The groups are shells around one centre, one inside the other: the same stretched ball of 4 dimensions in 7 sizes.
In the rows, 128 means zero.
Some rows, each with its group after it:
[131  90 111  66  72  70 110 126 144  96  95 181 126 115 120 128 118 176
 141 157  88  88 102 120  94] -> N
[121 211 119 229 219 206 163 143  96 146 191  56 111 134 163 129 133  57
 103 102 180 183 149 143 166] -> G
[119 159  75 150 152 131 126 158  99  91 153 125 115 114 166 136 117 121
 119 157 121 143 126 130 131] -> H
[126 175 141 196 166 177 140 151 133 144 175  83 113 104 140 119 117  95
 104 118 160 164 149 135 166] -> H
[155 110 135  96  87  85 102 145 130 148 111 148 126 140 129 110 103 141
 135 122 115  88  97 121 113] -> Y
[ 96 158  99 160 164 159 157 119 130  80 151 123 114  94 137 146 143 126
 116 153 129 161 147 136 133] -> H
[157 104 191 105  84 106 120 114 166 180 108 134 128 139  94 102 115 136
 133  92 136  90 107 124 120] -> S
[154  85 118  64  44  50  74 170 143 119 103 180 126 108 130 108  83 180
 137 160  85  75  95 113 110] -> H
[144 122 164 114 121 120 145  94 139 163 108 129 127 160 108 119 139 119
 138  89 140 100 104 130 106] -> A
[155 143 164 148 129 134 126 136 131 180 138 104 123 148 126 106 113 103
 123  90 153 115 114 129 137] -> N
[ 93 169  83 165 183 165 166 115 112  74 153 118 114 108 149 153 151 114
 118 151 132 165 144 138 127] -> S
[153  76 150  55  52  60 103 119 155 139  82 177 131 137 104 112 112 171
 146 126  98  65  89 117  92] -> N
[133 161 124 155 168 149 154 114 103 144 138 105 121 161 143 130 140  92
 128 100 150 130 115 136 120] -> Y
[105 199  95 205 216 194 173 123  94 110 174  81 112 130 161 145 149  75
 111 121 161 178 146 143 145] -> Y
[142 135 177 147 123 143 136 120 156 168 136 109 122 126 108 110 122 116
 121  98 151 123 127 130 139] -> S
[146 119 175 126  98 121 120 129 162 163 126 125 124 119 105 106 112 133
 124 108 137 109 120 126 135] -> W
[150  75 163  66  42  68  95 132 177 138  94 174 128 106  95 106 101 180
 136 137  98  77 104 116 111] -> S
[103 165  95 158 183 160 170 101 107  95 142 116 117 134 145 150 157 106
 125 130 138 152 131 138 117] -> W
[161  56 167  40  16  41  80 137 180 145  79 190 131 113  92 100  92 194
 143 138  87  55  91 111 100] -> H
[149 125 128 112 110 101 116 140 121 144 120 136 125 146 136 116 112 128
 133 119 124 100 101 125 115] -> Y
[106 139  91 130 138 128 140 126 127  78 135 143 117 101 139 143 134 141
 124 160 113 139 131 131 119] -> A
[156  88 171  85  54  80  94 142 172 156 106 156 127 111 101 100  96 165
 132 125 112  83 107 118 123] -> W
[147  77 170  67  52  75 109 114 178 143  89 170 129 116  89 110 113 174
 139 126 104  77 104 119 105] -> G
[117 161  90 165 144 142 118 173 120  94 167 117 112  85 159 128 105 127
 109 164 125 155 142 130 152] -> Y
[159 106 170 105  77  96 103 141 156 168 116 138 126 127 110 100 100 143
 129 111 126  91 106 121 126] -> A
[ 93 180  66 178 189 167 157 137 100  67 167 112 111 101 165 152 141 110
 113 162 131 174 147 138 137] -> S
[116 140 130 142 141 143 149 112 141 114 135 125 119 114 122 132 138 127
 123 129 133 137 132 133 126] -> A
[149 150 171 161 141 150 138 127 135 182 143  94 122 146 122 108 121  96
 121  84 161 125 121 132 141] -> N
[128 164 155 175 170 172 162 107 131 157 149  90 119 141 124 124 142  90
 119  92 164 145 133 137 139] -> A
[115 153 123 146 171 154 172  85 117 121 128 116 121 151 129 142 160 104
 131 107 144 136 122 138 110] -> W
[174  69 180  50  38  52  93 122 161 179  76 171 135 155  95  97 102 164
 149 101 108  48  77 115  93] -> G
[146 113 130  95 101  92 119 125 126 138 106 149 127 149 128 119 120 138
 139 119 117  91  96 124 103] -> N
[147 150 139 162 122 135 106 176 133 152 160 106 117 106 142 105  91 116
 111 127 141 133 130 127 159] -> G
[161 152 171 161 136 142 126 141 127 194 145  92 122 154 129 101 110  91
 121  81 162 119 114 130 144] -> G
[113 158 137 166 165 167 162 106 137 124 147 106 118 119 124 134 146 108
 118 117 149 152 140 137 135] -> W

New rows, each followed by its group:
[107 179 129 185 202 189 186  88 116 127 152  89 117 143 133 143 164  82
 119 101 164 163 140 143 131] -> S
[115 146 134 146 156 152 163  95 135 121 131 118 120 130 121 137 150 115
 126 115 141 138 130 136 121] -> Y
[142 147 155 141 157 144 161  91 118 169 121 107 126 178 122 124 148  91
 135  77 156 115 107 135 111] -> W
[119 136  80 132 108 110  98 182 129  76 152 147 114  71 156 127  94 156
 113 186 100 137 134 123 142] -> S
[110 154 114 159 151 153 144 131 135 102 152 118 115  97 135 135 130 124
 115 144 133 153 143 133 140] -> A
[138 163 136 161 170 154 155 113 106 158 139  97 122 166 140 125 139  84
 127  89 158 131 115 136 124] -> Y
[138  99 102  81  68  69  89 163 138  98 113 173 123 100 136 119  95 174
 132 169  88  94 106 117 113] -> N
[160 110 174 110  81 100 104 141 156 174 118 134 126 130 110  99 100 138
 129 106 130  93 107 122 129] -> N
[134  82 110  64  47  58  84 157 158  88 104 189 123  83 122 119  94 195
 133 179  77  89 110 115 110] -> Y
[ 93 181  56 177 189 163 151 145  95  60 169 114 110  98 172 153 136 112
 112 169 127 174 146 137 137] -> G
[139 127 156 117 131 125 152  89 133 157 109 127 127 164 112 124 145 114
 138  90 141 104 105 131 104] -> N
[115 184 122 202 182 185 150 144 124 124 178  84 112 102 146 128 127  93
 104 126 158 173 153 138 162] -> W
[139 116 125  95 114  98 133 108 122 131 102 149 127 156 126 127 133 134
 142 117 118  94  97 127  95] -> W
[130 165 147 180 157 166 141 138 135 148 162  92 116 115 132 118 121 100
 111 112 157 151 140 134 155] -> N
[114 163  80 151 171 143 149 128  95  94 144 121 117 135 160 144 139 109
 125 140 129 144 123 135 118] -> H
[111 180  97 191 173 170 139 160 116 101 179  97 110  91 159 132 119 106
 104 149 143 172 152 135 159] -> Y
[107 136 113 139 126 136 134 135 150  88 143 136 115  79 127 134 124 147
 116 161 118 145 144 130 136] -> G
[152 151 191 168 143 159 143 119 144 198 144  86 123 149 112 105 124  90
 120  71 171 127 123 133 146] -> G
[115 189 120 192 213 189 184  97  98 136 156  80 117 159 146 142 161  68
 120  93 169 161 133 144 131] -> W
[147  71 131  48  38  48  87 140 159 114  87 191 128 109 111 114  99 190
 142 155  81  69  95 114  97] -> N
[105 136  55 123 121 108 113 166 117  49 144 157 114  76 161 143 111 160
 120 197  92 140 132 125 126] -> G
[146 156 167 158 164 156 161  96 119 184 131  92 125 178 123 119 144  80
 130  67 168 121 111 136 123] -> W
[118 184  83 189 177 162 132 170  97 104 178  97 111 107 173 132 114  99
 107 148 141 166 141 135 154] -> G
[152 104 178 102  86 103 121 114 161 166 107 139 128 135  99 107 118 141
 134 102 129  92 108 124 116] -> N
[120 146  75 139 128 118 109 175 113  82 153 137 115  91 163 131 102 140
 116 175 109 140 130 126 137] -> S
[143 124 136 126  93 108  99 166 147 134 138 135 120  98 131 108  93 145
 119 142 120 116 123 123 142] -> A
[119 205 113 214 223 199 174 122  88 140 175  66 114 153 161 137 148  57
 112  97 176 173 139 144 147] -> H
[114 157  98 165 138 144 119 170 131  93 167 119 112  75 151 128 106 132
 107 166 124 157 147 130 155] -> W
[128 129 147 133 117 131 133 124 154 129 132 129 121 107 115 121 123 136
 122 128 131 126 130 128 132] -> N
[130  97 120  93  60  81  87 166 165  95 123 169 120  68 122 116  90 184
 122 177  90 108 125 117 130] -> H
[168 100 199  97  82  99 121 107 159 198  98 133 132 162  93  98 118 129
 139  76 140  77  94 124 112] -> H
[121 105 111  92  90  94 118 129 149  89 113 167 122  97 122 131 120 168
 131 162  97 109 119 123 110] -> A
[107 142 106 129 159 140 167  86 119  96 121 135 121 138 130 149 160 122
 134 128 128 132 121 135 102] -> G
[130 131 114 110 139 115 149  98 111 122 109 140 125 162 132 136 146 121
 141 115 125 107 101 131  94] -> G
[105 195 109 210 205 197 168 130 111 113 180  79 111 112 152 140 142  83
 106 125 162 183 155 142 156] -> Y
[117 101  87  77  89  79 116 129 135  70 105 181 122 102 131 138 122 176
 137 174  84 103 110 122  96] -> S
[133 163 157 167 179 169 173  88 119 167 136  90 123 170 123 127 154  79
 127  74 168 134 120 139 123] -> Y
[145 161 163 174 153 161 141 132 130 175 153  87 120 141 129 111 121  89
 117  89 164 136 127 134 148] -> N
[139 147 126 156 119 131 104 178 134 133 160 115 116  95 144 111  92 127
 110 142 132 136 133 126 156] -> S
[101 173 110 172 198 179 184  88 112 105 146 102 117 138 138 150 166  93
 123 116 151 160 137 142 121] -> H
[128 149  86 141 133 120 115 165 108 101 148 130 117 112 161 128 107 128
 120 155 118 133 122 127 133] -> S
[149  77 157  63  47  66  99 128 168 136  91 175 129 116  99 109 105 177
 139 135  98  74  99 117 104] -> N
[153 131 163 139 105 122 109 153 146 168 139 116 122 121 123 102  99 123
 120 110 140 114 119 125 144] -> Y
[159 118 168 106 113 108 135 101 130 182 101 128 130 180 113 112 131 114
 142  78 141  85  91 128 102] -> H
[102 175  59 169 180 153 144 149  92  70 164 118 112 107 173 148 131 113
 115 164 125 164 139 135 134] -> G
[159 126 154 127  99 109 104 155 137 167 131 123 124 132 128 102  97 126
 124 111 134 103 110 124 135] -> Y
[112 124  60 105 106  92 106 163 118  55 131 167 117  86 157 139 109 166
 126 193  86 125 122 123 116] -> G
[113 126  98 110 127 114 140 113 127  86 118 153 121 118 133 142 138 145
 133 151 109 122 119 129 105] -> N
[142 130 125 135  94 110  90 185 143 126 150 132 117  85 140 108  83 146
 113 155 117 124 128 122 151] -> H
